There are 4 ways to turn a row about zero (a turn may also mirror it). The second row of each pair is the first, turned, with some noise. The first 44 pairs use one turn. New pairs use 3 turns, one after the other, and a turn may come again.
(in the rows, 128 means zero)
Known pairs, each followed by its turns in order:
[138  73 136 135 108 133 167 123  44 154]
[139 187 147  99  80 122 173  85 124 167] : Molo

[113 168 147 108 137 137  75 120 116 121]
[166 117 155 140 134 143 160 132  99 152] : Dusod

[102  98 146 142 165 137 120 160 131 125]
[135 133 123 124 112 142  80  77 122 114] : betar

[148 121 130 126 132 149 144  63 137 164]
[138 129 184 110 114 105 143 169 145 145] : Molo

[106 141 184 118  99  86 166  71 143 109]
[125  88 140 129 136  75 138 128  46 150] : sivok

[191 140 139 177 126 165  64  49 163 129]
[ 93 119 182 115 111 134  73 234  98 140] : Molo

[122  59 117 148  78 153 141 107 152  65]
[ 95 133 112 161  98  55 104 120  95 183] : Molo

[101 123 110 119 141  57 126 150 141 148]
[144  69 114  87 151 122 111  97 115 118] : Dusod

[137 125 116 125 106  73 128 138  86 123]
[141 160  77 122  97 149 129 118 153 125] : Molo

[128 123 116 152 140 117 107 154 107 122]
[144 104 122 140 136 139 108 151 123 141] : Dusod

[166 159 134 148 152 115 106 154  71 138]
[168 143 147 124 156 148  87 166  91 132] : Dusod

[138 145 142 153 131 151 148 156  82 197]
[ 99 117 159 163 174 142 101 113  99 175] : betar

[102 146 175  73 136  57 130 150 153 176]
[163 152 114 141 195  88 102 115 199 131] : betar

[113  95 141 133  99 152 147  95  90 134]
[118 102 126 108  67 114 144 124 133 142] : sivok

[140  91 159 144 146 104 102 164 113 132]
[158 105 109 118 147 133 102  86 103 144] : betar

[116 137 154 150 143 172 129 163  94 172]
[197 157 105 127  87 131 117 163 120 122] : Dusod

[118 114  94  93 127 139 168 163 140 144]
[121 139 149 134 155 166 100 148 148  97] : betar

[ 92 182 135 140 140 145 153 135 154 165]
[156  67 146  97 155 126 151 124 126 115] : Molo

[ 82  81 146  71 134  93 186  87 102 170]
[196 190 140 132 130  72 174 107 175 122] : Molo

[111 122 167  99 168 163 169 130  83  88]
[ 84  96  84 151 111  85 148 155 165 152] : sivok

[153  84 100 105 168 128 141 185 139 167]
[111 128 109 100 170 145 117  87 191 115] : sivok

[139 154 124  51 151 131 159 107 114 138]
[178 127 146 180 143 153 167 138 161 130] : Molo

[138 186  72 101  98 173 113  69 135 126]
[156  82 132 144 130 148 128 203 137 200] : Molo

[150 144 145  99 191 200 136 124  92 102]
[ 98  90  77 179 100 124 131 175 177  97] : sivok

[140 142  66 130  75  95 120 139  92 122]
[138 162 131  82 123 189 139 144 100 164] : sivok

[210  68 100 168 127 142  93 163 159  95]
[146 103 101  48 122 195 154 120  76 123] : betar

[152 119 165 107  99  98 155  92 131  62]
[ 82 160 149 135 156 137 121  64 148 159] : Dusod

[ 73 142 143 128 116 152 105 122 141 147]
[138 152 137 150  95  97  90 111 121 141] : sivok

[159 156 107  99 171 130 112 174 163  78]
[ 98 165 102 172 193 152 137 148 139 105] : sivok

[133 117 129 168 152 116 172 104 128 104]
[151 126 181 110 109 117 131 118  98 123] : betar

[129 135  79 162  93 149 143 182  77  66]
[ 91 112 123 159 130 149 155 119  47  59] : betar

[ 92 142 139 101 146 146  73  70 111 128]
[117 115  95 155  61  96 121 128 162 160] : betar

[110 120 114 115 175 175  94 102 109 194]
[ 90 110 132 154  94 163  94 115 176 189] : betar

[110 138 201 155 141  82 128 158 138 133]
[144 129 121 102 122 121 111 100 117  32] : Molo

[110 102  97  83 184 105 127 120  99 146]
[143 114  52 143 139 161 127  84 147 158] : sivok

[112 126 114 106  74 114 110 137 186 146]
[153  98 113 126 151 109  64 120 164 142] : Molo

[127 189  88 148 138 122 123 108 169 163]
[129 123 121 113 164  63 162 154  92 100] : Dusod

[138 136 167 166  95 120 130  62 126 156]
[146 153 147 135 111  91 159 139 105 199] : betar

[151  94 126 133 167 126  81 138 127 129]
[122 102 106 161 136 169 129 137 102 118] : Dusod

[ 64  49  74 129 127 142 140  99 188 147]
[ 88  69  88 141  77  94 155 106 177  67] : Dusod

[136 160 124  85 114 154 120 113 124 150]
[108 119 113 134 117 149  73 139 114 119] : sivok

[146 116  84  43 109 137 112 143 116 138]
[ 84  98 151  79  87 165 144 151 103 139] : Dusod

[125 125 142 108 119 165 129 119 158 142]
[100 128 132 129 125 112  96 119 130 101] : sivok

[129 110 120 207 127 114 127 153 159 127]
[137 108  83 152 171  96  96 151 160 122] : Dusod

New pairs. What belongs after each?
[117 114 128 131 127 131 152 102 135  89]
[114 114 101 113 136 152  98 111 143 134] : sivok sivok sivok

[ 82 146 109  98 172 137 140 138 104 131]
[ 86  96 112 103 102 108 139 161 131 127] : sivok sivok betar

[ 98 179 143  97 158  95 143 148 108  80]
[135 148 102 147 121 120 162  37 130 130] : Molo Dusod betar

[123 132 174 142 138  68  67 170 154 154]
[142 124 177 174 101 116  87  77 143 152] : betar Dusod Dusod

[148 134 142 172 159 121 107 129 146 131]
[122 142 131 106 147 151 142 136 158  84] : Molo Dusod Dusod

[145  78 143 146 173 193 116 142 150 144]
[129 151 101  87 111 120  75 185 145  96] : Molo betar Molo

[108  99  71 148 105 120 103 143  91 102]
[115 144 155 106 101 200 141 151 148 118] : Dusod Dusod betar

[135  98 101 125 151 107 140 103 120 126]
[128 110 128 149 137 123 147 143 118  86] : Molo betar Molo

[101 143 142 121  82  80  93 109 142 164]
[103 115 194 106  95 118 140  93 153 100] : sivok sivok sivok

[163 102 131  67 128 115 152 127  96  31]
[192 119 150  95  80 100 199 119  98  92] : Molo betar Molo

[152  82 120 129 156 106 111 120 112 162]
[ 76 144 129 128 121 142 120 135 114  82] : betar Dusod betar

[140 168 117 153 151 133 144  78 152 118]
[158 119 121  94 114 105 178 149 112 141] : betar Molo betar

[ 82 179 135 113 218 137  92 128 126  45]
[136 154 191 207 118 187 138  84 200 151] : Molo betar Dusod

[109 154 121  99  88 117 173 176  58 152]
[108 177 112 156 134  57 120 176 112 184] : Molo Dusod sivok

[152 115 142 114 105 197 148 130 111  87]
[154 136 116 130 134 187  74 129 117  88] : Dusod sivok Molo

[122  84 108 152  66 126  84 142 146 138]
[ 74 121  96 106  94 103 117 167 156 119] : Dusod betar betar

[122  97 133 150 135 130 127 130 127 127]
[146 144 122 111 139 109 147 120 145 133] : Dusod Dusod sivok

[ 92 111 128 117 168  86 136  96 119 156]
[ 90  92 158  97 123 130 102 108 175 108] : sivok betar sivok

[105 126 136 124 122 152 136 148  93 120]
[157 131 106 124 129 153 110 130 156 130] : Molo betar Dusod

[123  98 122 110 140 114 116 166 134 175]
[146 118 120 142 141 104  90 108 164 113] : Molo betar Molo

[135 210 138 167  82 130 125 145  95 145]
[199 161 125  98 162 130 167 159 131  84] : Molo Molo Dusod

[ 77  84  79 159 135 125 103  83 104 207]
[ 81 150 146 211 174 101  85 119 162 185] : betar betar betar

[103 166 164 119 123  86 160  87 144 133]
[146 119 116  99 111 163 175 113 185 132] : Dusod sivok sivok

[123 122 138 182 183 136 105 175 138 128]
[ 96 121 122 110  96 156 201 130 145 109] : Molo Molo Molo

[143 177 166 105 130 128 152 119  90 150]
[ 82 173 147 145 137 138 126 159 144 155] : betar Dusod Molo

[156  89 131 128 129 111 142  99 160 148]
[158 119 161 101 120 114 145 114 106 159] : Dusod Dusod sivok

[ 91 120 116  88 113 143 115 180 102  86]
[ 91 154 179 134 105 106 109 122 190 152] : betar betar Dusod

[120 139 129 165 143 151 163 110 131 118]
[129 125 115 157 109 150 106 115 164 150] : sivok Dusod betar

[ 79  98 144 134 142 110 114 198  95 145]
[153 132 134 170 113  57 119 117  75 127] : Molo Dusod betar

[ 55 144 126 138 167 140 134 127 138  60]
[146 190  91 155 117 114  83  68 113 108] : sivok betar Dusod

[169 115  64 115 130  84 125 163 172 114]
[125 130 144 115 129  88 113 122  44  84] : Dusod Molo Dusod

[110 100  78 163 105  99 160 122 120 163]
[153 151 174 155  92 174 108 120 143 163] : Dusod Dusod betar

[149 179 135 125 151 137 118 129 151 132]
[167 114 124 148  99 118 129 135 129 167] : Molo Molo sivok

[143 156 109 137 126 171 117 148 170 160]
[163  81 153  92 125 119  96 127 127 136] : betar Molo betar

[ 87 116 120 133 112 110 171 154  96 134]
[109 117  81 104 127 133 156  92 136 143] : Dusod Molo betar

[ 93 150 150 144 124 110 112 173  95 115]
[ 99 150 160 146 170 160 115 110 111 143] : Molo Molo betar

[146  72 176 124  71 144 130 111 100 103]
[ 73 132 168 167 133 144 104 110 187 144] : betar Dusod sivok

[156 149 184 184 111 159  88 164 118  85]
[127 125 105  67 181 151  92 182 135  93] : betar Molo sivok

[137 138 153 126 165 114 157 137  86 108]
[166 147 145 157 140 144 138 146  85 138] : Molo Molo betar

[105 130  58 199 143 151 116 158  86 100]
[141  82 147  69 141 170 128 149 124 203] : betar Molo sivok

[139 156 107 104 133 137 123 158 106 122]
[153 129 118 102 144 117 119 143  98 122] : betar sivok sivok

[126 103 145 100  77 124 158 133 117 143]
[133 118 158 122 136 150 166 140 154  80] : sivok sivok Dusod

[180 141 142  93 139 157 134 125  87 109]
[123 163  75 121 162 134 143  96 119 151] : Dusod sivok betar

[121 149 109  82 112 141 222 106 115  78]
[125 171  70 171 115 131 182 192 130 134] : betar betar Molo

[130 186  97 175 165  98 120 100 105 102]
[103 127 134 159 149  87 201 100 104 112] : betar Dusod Dusod

[185 148 117 114 134 156 121 165 100 120]
[120 130 165 129 107 173 105  80 155 153] : Dusod Dusod Molo

